There are 2 nested groupings, the coarsest first. Each group lies inside one group of the grouping before and may be the whole of it. The rows also spread widely along 4 directions, which tell nothing about the answers.
Some rows, each with its group in each grouping after it:
[ -6.6   1.1  17.5   0.6  -3.0 -10.0  11.2  17.6   4.8  -3.9 -14.4  13.7
  -6.3  -8.1  -6.1   3.3] -> tunob J_122
[-21.8   7.6   9.5  -1.1  -9.1  -8.0  -1.1  -4.9  21.0 -21.9  -3.3  22.3
   5.6  -5.3   3.2  11.7] -> badak J_70
[  0.2 -17.1  23.4   9.7  10.1 -10.9  21.8   9.0  -9.8  -6.8  -1.8  29.3
  20.0 -17.8  23.1   7.1] -> meko J_778
[  5.5   3.3   8.7  13.6 -12.0  -0.7   4.0   3.3  14.5  -4.4  -0.9   6.2
   5.2  10.5   4.1  -0.1] -> Mis J_729
[ -1.3 -15.9  12.7  17.3  16.4   5.7  21.3  15.4 -15.9  11.6  -1.3  28.3
  13.6  -9.9  21.0 -10.5] -> Mis J_797
[ 3.0 -1.4 10.2 10.1  4.1  7.6 14.4 14.8 -4.6  3.5  7.9 10.1 11.6  5.6
  8.0 -9.4] -> Mis J_160
[  8.1 -15.5  -0.6  12.7   6.6   5.3  16.7  -0.7 -13.2  -3.1   6.7  10.5
  10.5 -11.3  13.9  -1.4] -> meko J_981
[  6.1   4.5   3.5  -3.7 -14.6  -0.4  -6.2  -3.3   5.4  -2.6   1.1 -31.4
 -15.4  26.5 -24.5   2.0] -> tunob J_195
[ -4.1   2.0  -2.2  -4.9   0.7  18.4   1.0  -1.1  -2.7   6.2   3.9 -12.4
 -13.1   9.6 -12.1  -1.9] -> tunob J_316
[ 7.8 -4.5 -4.4 10.2  1.8  8.5  2.3 -5.6  9.1 -1.9  2.1 -5.5 -2.3 12.0
  1.5 -8.0] -> Mis J_935
[-11.3  15.3  25.0 -19.2 -31.2 -16.9   3.0   9.5  13.9 -12.5  -5.2  15.4
  -5.1   5.7 -10.1  14.6] -> tunob J_265
[-13.5   3.6  23.8  -3.3   5.1   0.3   2.5  -0.5   3.8  -5.6   1.0  29.4
  18.1   5.5  12.3  10.0] -> badak J_561
[ -7.4  -9.0  13.3  -1.5  22.8  12.9   1.3   3.4 -15.4  13.3   3.9  13.1
  21.9   9.9  10.2   1.2] -> badak J_965
[  0.4  -4.9  14.6   4.1  20.3 -17.0   9.7  19.1  -7.3   4.4 -11.2  -2.4
  -3.1  -1.1 -15.6  -5.3] -> tunob J_265
[  9.2 -13.8  11.7   6.4   5.3  -7.3  10.6   4.5  -4.6  -7.5   2.4   4.0
  11.6  -5.4   8.5   1.0] -> meko J_778
[ -2.1   1.2  -2.8  -2.6  -6.8   5.9  -3.5   4.8  12.7  -2.9  -3.5 -16.9
 -15.8   7.7 -17.7   0.3] -> tunob J_122
[  1.9 -10.5  32.2  -5.1  16.3  -9.4  17.3  28.3 -19.3  17.2  -7.8  15.0
   9.7   5.2  -4.3  -0.7] -> tunob J_122
[  4.0  -7.6  20.9 -12.1  21.0  13.0   8.3  12.6 -26.0  27.1   9.8 -15.2
   2.9  27.1 -12.5  -6.2] -> tunob J_316
[-10.3   9.5  15.3 -10.4 -10.1   0.2   1.3   5.2   2.1  -1.3  -0.4  -4.2
  -9.8  13.4 -11.2   6.5] -> tunob J_316
[-13.5  10.3 -17.6   5.3 -15.2   7.1   2.1  -0.8  19.0 -16.4  -6.6   4.9
 -21.6 -15.7  -4.2   5.2] -> tunob J_265
[-17.1  12.9   2.4  -8.4 -14.6   6.1   0.9  -1.7   8.9  -6.5   0.2   3.6
 -15.1   2.4  -8.3   4.4] -> tunob J_316
[ -6.2 -12.9   8.1  22.6  16.1  -4.3  15.1  15.7  -1.9   1.1 -12.6  26.0
   5.7 -14.4  17.8 -14.3] -> Mis J_797
[ -7.1   8.5 -11.3  -1.4  -3.6  -0.7 -10.9  -6.5  18.9 -16.0  -6.6 -26.9
 -28.4   9.2 -23.5  -2.4] -> tunob J_316

New rows. What belongs after each?
[-10.2   1.0  19.0  -6.0   7.2  -4.2   7.8  11.1  -6.6   1.7  -3.9   4.4
  -9.0   2.7  -7.5   0.0] -> tunob J_316
[  7.7 -16.5   3.9  10.4  18.1   6.1  15.6   3.1 -21.4   5.2   8.6   8.8
  16.3  -5.1  11.0  -3.2] -> meko J_981
[ -0.6   8.5 -12.6 -10.0 -14.1  15.6 -13.3 -12.3  16.0  -4.4   8.1 -31.7
 -25.4  17.9 -22.1   1.3] -> tunob J_316
[ -2.2   3.3  -0.4  -1.7  -9.8  21.4   6.5  -1.3 -12.5  12.1   8.7  -7.1
  -6.4  10.0  -1.9   5.7] -> tunob J_195
[  5.9 -13.2  10.1  18.8  31.1  12.9  30.6  25.4 -29.0  20.7   8.2  21.9
  18.2  -4.7  16.6 -15.0] -> Mis J_160
[ 10.8  -9.2  -6.5   1.7  -4.2  11.6   0.1  -8.0  -9.3   0.6  15.5 -14.6
   5.2  10.8   2.4  -1.2] -> meko J_981
[ -8.2   9.5   6.5  -0.1 -12.2   2.0   4.4  -1.5  -0.7  -3.4  -1.9  -3.1
 -10.1   6.1  -8.7   5.2] -> tunob J_195
[ -0.7   5.6  -5.6  14.0 -13.2   0.0   5.8   3.9  17.4 -12.6   4.0   4.6
  -4.3   2.9   1.6  -6.9] -> Mis J_160
[ 10.5  -7.9  -8.4  -3.6  -9.4  28.5   3.5 -11.5 -12.7   6.9  23.4   0.7
   9.7   6.1   9.8   6.2] -> meko J_981
[  7.6 -17.0  25.5  -0.6  -1.4  -8.5  13.8   7.8 -10.1  -2.1   6.6  14.3
  21.3   1.9  16.1   5.4] -> meko J_778
[-1.1 -3.4 16.1  7.2 -1.0  4.9 15.5  8.7 -3.0  5.3  1.4 30.5 15.2  3.6
 18.3 -1.5] -> Mis J_935
[-11.8   7.3   7.6   1.8  -6.1  -5.5   8.9  12.4   5.1 -10.2  -9.0  12.4
  -9.3 -10.0  -5.2   6.1] -> tunob J_265
[-5.0  2.7 14.2  3.3  1.3 -6.1 10.9  7.1 -6.1 -2.2 -8.1 -3.3 -5.3  5.8
 -8.6  0.2] -> tunob J_195
[-12.8  10.0  -0.5  -1.3  -9.6   5.8  -1.2  -3.1  10.3 -10.7  -1.6  -1.9
 -19.2   1.2 -11.3   3.3] -> tunob J_316
[ -4.7   0.1  20.8  13.1  -1.6 -15.2  17.5  24.7   3.8  -6.2  -3.8  26.0
  11.0  -2.7   8.1  -8.0] -> Mis J_160
[ -1.9   1.6  -2.4   3.7 -13.7  14.5   8.0  -3.9  10.7  -2.7   4.1  14.7
   3.7   4.7  10.2   0.2] -> Mis J_935
[-15.9   7.9  -3.0  -5.5 -14.1  18.0   3.3  -4.3   6.5  -5.8   3.7   7.9
 -17.3  -2.7  -2.2   4.8] -> tunob J_316
[ -5.1  -0.3   1.4 -13.6  -0.6  26.9  -5.1  -7.5  -2.1  10.5  21.4  -1.9
  15.0  24.6   0.2  10.9] -> badak J_70
[ -9.1  13.2  -5.9  -1.7 -26.3 -12.9  -7.1  -2.9  30.8 -28.3 -13.2  -8.0
 -22.4  -5.3 -17.0  10.0] -> tunob J_265
[ -8.6  -5.6  -1.9  -3.0  11.5  22.3  -7.8 -10.2  -4.6   8.5  12.3   2.8
  15.4  11.9   5.2   5.3] -> badak J_965
[ -5.8   7.9 -14.5  15.2 -27.8   1.4  -8.9 -10.6  31.0 -22.2  -5.0   0.2
 -15.6  -1.1  -2.9  -2.4] -> Mis J_797
